Each cloud of rows lies close to a flat space through zero, with a little noise off it, and is much wider in some directions of that space than in others. After each cloud: how many dimensions does that space have?
(in the rows, 128 means zero)

[[163 197  61 164 135 184  23  78 167 185 160 152 161  81 107 160 123 127
  120]
 [108 125 120 154 168 136  68 110 129  91 128 102 114 125 140 149  96  78
  174]
 [133 163 126 176 191 135 111  99 154 189 124 126 138 105  67 114 163 128
  179]
 [132 123 134  97  92 126 154 106  89 142 151 171 121 151 154 106 120 149
   54]
 [ 82 114 122 123 110  78 137  59 104 127 111 118 169 150 140  95 157 119
   92]
 [143 124  75 134 135 117  84 129 148 113 126 116 123 113 112 180 153 115
  167]
 [137 167  89 161 121 139  63  94 104 109 151 117 119 129 142 156 121 119
  132]
 [ 86 120 115 118 164  78 146 131  94 111  77  98 128 137 106 105 130 138
  145]
 [135  79  89  94 105  90 152 147  96  71 130 115 147 157 111 130 175  78
  136]
 [ 96 139 100 134 163 104 124  89  98 142 156 146 109 142  86 120  90 147
   70]
 [126  67 134 142 145  52 162  84 117  80 100 104  95 144 109 147 164 114
  157]
 [126 117 131 152 145  64 135  68 124 132 111 109  93 145 116 113  94 122
  114]
 [121 103  89 145 127  84  98  70 126 165 146 163 127 128 112 115 180 131
  116]
 [118 136 150  94 134 140 111 133 191 136 140 135 116 121 150 158 151 155
  166]
 [132 111 128 132 127 164 115 108 134  99 116 114 143 124 119 144 116  99
  120]
 [159 134 115 104 129 142 128 159 183 176 103 121 149 110 130 150 188 121
  178]
 [131  79 148 127 106  93 170 147 101 119 125 145  84 155 105  80 160 154
  136]
 [152 100 181 121  93 143 155 147 117  68 134 142  92 142 140 154  97 133
  168]
 [140  97 168 110 125 192 175 211 114  75 119 126 130 120 110 121 165 140
  151]
 [136 123 107 177 137 143  94 102 148 141 138  96 109 144 105 155  75  75
  121]
 [ 98 128  88 147 143 109  98 111 117 110 102  77 164 134 128 131 147  79
  143]
 [133 145 178 143 134 181 160 158 139 149 121 106 122 137 143 136 123 123
  138]]
	16

[[123 128 122 141 125 107 115 129 117 142 149 131 108 127 138 107 138 134
  121]
 [139 142 138 143 126 101  94 143  97 115 132 120 113 118 132 116 129 108
  147]
 [107 102 170 153 184 125 161 102 171 120 124 100 100 136 128  99  96 141
  121]
 [142 141  99 103 102 125 120 171 115 116 105 149 113 110 161 132 128 125
  161]
 [134 110 134 134 128 149 137 139 126 110 103 125 121 154 124 132 125 122
  140]
 [118 120 146 142 138 136 146  98 140 126 103 132 132 143 126 158 103 128
  123]
 [128 115 191 127 159 137 136 125 142 120 107 119 118 103 121 116  78 115
  127]
 [126 145 129 112 139 140 143 110 146 131 131 120 161 120 125 159 124 125
  132]
 [135 117 151 151 138  98 115 139 124 125 134 120  87 115 133  82 107 126
  126]
 [126 113 149 110 121 171 129 118 115  90  80 124 162 134  87 144 140 127
  126]
 [ 82 131 189 124 208 133 139  77 163 135 141 102 151 101 106 139  99 120
  104]
 [139 130 159 155 106 122 135  85 109 163 113 146 118 140 169 167 100 134
  138]
 [116 157 111 126 150  98  97 144 120 119 158 115 130 108 123 119 147 110
  134]
 [136 130 120 112 116 144 153 118 147 118 112 126 151 127 121 141 125 141
  130]
 [112 124 121 123 144 150 163 106 169 147 128 135 154 141 121 173 106 126
  108]
 [146 116 133 139 138 119 140 154 149  83 110 105 103 130 113  87 107 127
  141]
 [124 130 151 126 132 126 103 129  98 118 118 126 123 115 130 119 138 120
  140]
 [147 144  87 127 123 117 130 158 143  75 124 101 137 138 100 118 142 122
  148]
 [ 99 111 120 137 145 139 141 113 141 129 116 135 122 148 124 135 135 137
  111]
 [148 111 128 115 108 157 143 130 125 110 120 110 138 144 112 103 158 152
  137]
 [126 123 113 105 119 162 142 131 142 135 124 139 164 136 102 155 132 123
  106]
 [111 112 180 168 173 123 129 110 129 148 131 120  99 147 147 141  91 105
  132]]
	10

[[152 138 129 112 145 115  89 140  88 101 123 142 107 152 116 113 143  90
   94]
 [135 125 128 112 145 119  99 125  99  94 119 137 116 150 131  99 158 102
   98]
 [ 94 102 166 103 158 158 151 108 138 116 126 127 105 131 134  80 126  97
  142]
 [ 93 112 124 137 124 163 201 136 155 126 132 108 120 130 126 125 113 140
  171]
 [147 144 123 117 137 121 103 153 105 122 135 138 105 145 110 127 129  94
  112]
 [144 144 114 131 123 112 102 143 120 139 137 134 130 128 121 145 128 127
  119]
 [ 96 104 131 134 122 145 166 101 156 120 119 114 145 119 150 114 137 156
  147]
 [104 106 155 107 152 145 132 103 128 108 118 129 113 133 140  83 139 106
  126]
 [139 125 132 140 114 117 124 107 130 135 113 127 156 108 139 144 126 160
  121]
 [ 93 108 131 147 114 160 206 118 165 134 125 106 141 115 135 135 110 165
  173]
 [112 122 139 124 132 145 151 129 145 142 136 124 119 122 126 124 111 123
  150]
 [104 111 141 123 138 153 170 121 138 115 124 120 118 132 128 108 123 123
  148]
 [122 133 127 107 150 136 112 150 119 120 145 133  90 151 114 103 136  79
  125]
 [129 135 123 103 152 125  91 148 108 114 144 138  92 155 117  98 150  73
  110]
 [111 110 136 138 122 144 171 108 143 120 114 116 144 117 140 128 124 157
  144]
 [131 128 117 135 122 129 139 133 122 115 123 125 131 136 127 133 134 137
  127]
 [136 132 126 124 130 123 115 135 118 123 130 132 122 134 124 127 133 117
  119]
 [104 125 128 120 134 144 145 135 149 140 146 121 114 130 126 116 123 114
  150]
 [141 148 115 115 138 117  90 158 112 132 147 138 103 146 111 125 136  90
  115]
 [137 137 124 115 142 126 108 150 108 117 135 136 101 148 115 117 135  90
  115]
 [157 158 113 115 133  95  55 154 106 143 148 147 113 138 114 135 139  92
   98]
 [105 109 142 138 118 139 158  96 160 141 119 117 155 103 149 128 119 166
  149]]
	5

[[163 146 133 164 190  88 192 131 146 129 135 112 141 191  77 131 198 163
  138]
 [ 82 130 117 130 130 108 140 104 152 161 115 153 102 185 136 134 157 125
  138]
 [129 118  94 149 106 183  86  97 183 114 102 151 114 110 156 139 123  92
  127]
 [ 52  82 163 101 111  95 159 160  81 182 130 122 107 119 144 151 115 168
  113]
 [122 100 138 129 143 117 143 145 121 137 145 118 148 135 131 139 152 161
  148]
 [170  53 155 151 158 127 142 160 127 107 161  56 165  85 114 154 146 163
  127]
 [121  45  79 158 151 136  93  73 153 122  87  99  66  98 237 154 169  50
  147]
 [119 177 131  68 123  87  92 127  96 151 146 127 121 174  99  74  84  90
  155]
 [157  84 124 210 157 188 119  74 171  75 118 143 128 122 200 156 164 161
   89]
 [144 141 149 169 159 154 170 146  87 114 106 170 145 123 171 121 147 215
  137]
 [169 109 135 171 100 141 124 133 137 117 118 119 163 161 142 133 135 135
  126]
 [100 148 136 110 144 133 198 168 136 178 156 178 110 134 102 145 147 180
  144]
 [ 94 152 121  94 167 119  98  78 173 116 146 121  98 132  90 103 125  96
  137]
 [210 171 103 136 114 172  39  63 172  60 145 123 144 142 134  76  88  40
  128]
 [158 190 155 156 114 124 168 126 137 139 132 165 138 213  92 101 125 153
  115]
 [135 121 122  99 112 129  83  95 100  85 145 111 127  78 187 109 104  67
  132]
 [135 183 155 121 151 124 144 137 134  90 143 128 189 132  51 103 138 184
  146]
 [160 115  80 146 157 124  80 110 116 110  80 101 102 109 165 122 134  78
  134]
 [156 188  84  97 167 126  57  61 164  84 135 124 100 134 111  79 112  40
  140]
 [103 134 152  95  75  95 138 169  86 170 126 119 146 148 110 112  98 123
  149]
 [134 144 123  84 112  73  84 116  96 114 164  94 155 160 112 114 111  85
  111]
 [123 108 118 131 152 114 157 118 147 160 135 134  90 157 154 132 165 108
  165]]
	12

[[172 126 135  77 156 114 119 206 110 111 149  88 139 145 111 102  74 116
  136]
 [108 150 137 168 118 143 145 137 163 134 151 117 137 119 110 145 152 141
  145]
 [141  90 102 114 123 165 148 109 108 119  77 139 101 121 136 123 130 116
  139]
 [145 104 117 122 120 161 159 129 114 117  96 136 121 122 129 123 138 137
  145]
 [174  93 115  75 138 139 133 136  84 119  91 137 126 131 148 102 100 129
  120]
 [143 119 130 103 129 115 122 125 107 125 119 143 137 131 142 117 114 135
  114]
 [130 147 138 143 129 136 136 162 148 129 153 106 143 126 113 129 129 138
  142]
 [ 87 130 130 157 116 104 106  58 133 136 117 157 106 129 137 146 156 119
  112]
 [148 130 140 107 143 111 123 168 120 118 143 110 134 138 115 117 102 125
  138]
 [156  98 108 110 124 172 154 126 107 123  85 137 122 118 146 116 130 132
  132]
 [ 62 150 135 187 103 105 114  45 155 147 132 164 114 121 134 161 181 129
  112]
 [ 76 156 127 176 114 118 102  72 163 160 145 142 129 121 144 154 165 124
   99]
 [156  82 113  98 127 145 153 118  89 105  75 146 103 129 127 113 119 123
  144]
 [149 121 112 105 137 145 122 150 123 132 122 110 127 126 137 118 108 117
  119]
 [ 89 141 142 179 112 121 144 106 153 119 141 134 112 125  99 153 163 128
  157]
 [ 82 133 138 169 109 102 124  63 136 131 123 160 110 126 126 149 166 130
  127]
 [182 137 128  64 162 119 101 211 111 134 159  86 164 138 142  96  64 128
  102]
 [167 112 118  93 140 149 138 176 112 117 120 104 132 131 125 110  98 123
  138]
 [120 124 127 142 124 138 136 127 138 124 124 121 110 126 114 134 133 116
  145]
 [135 112 107 114 124 150 123 102 117 140 100 141 124 120 156 125 129 126
  108]
 [160 126 126 108 141 148 139 191 130 120 140  92 136 130 111 114 100 125
  147]
 [159 100 112  95 132 151 135 132 102 123  97 136 127 126 146 112 114 130
  123]]
	5
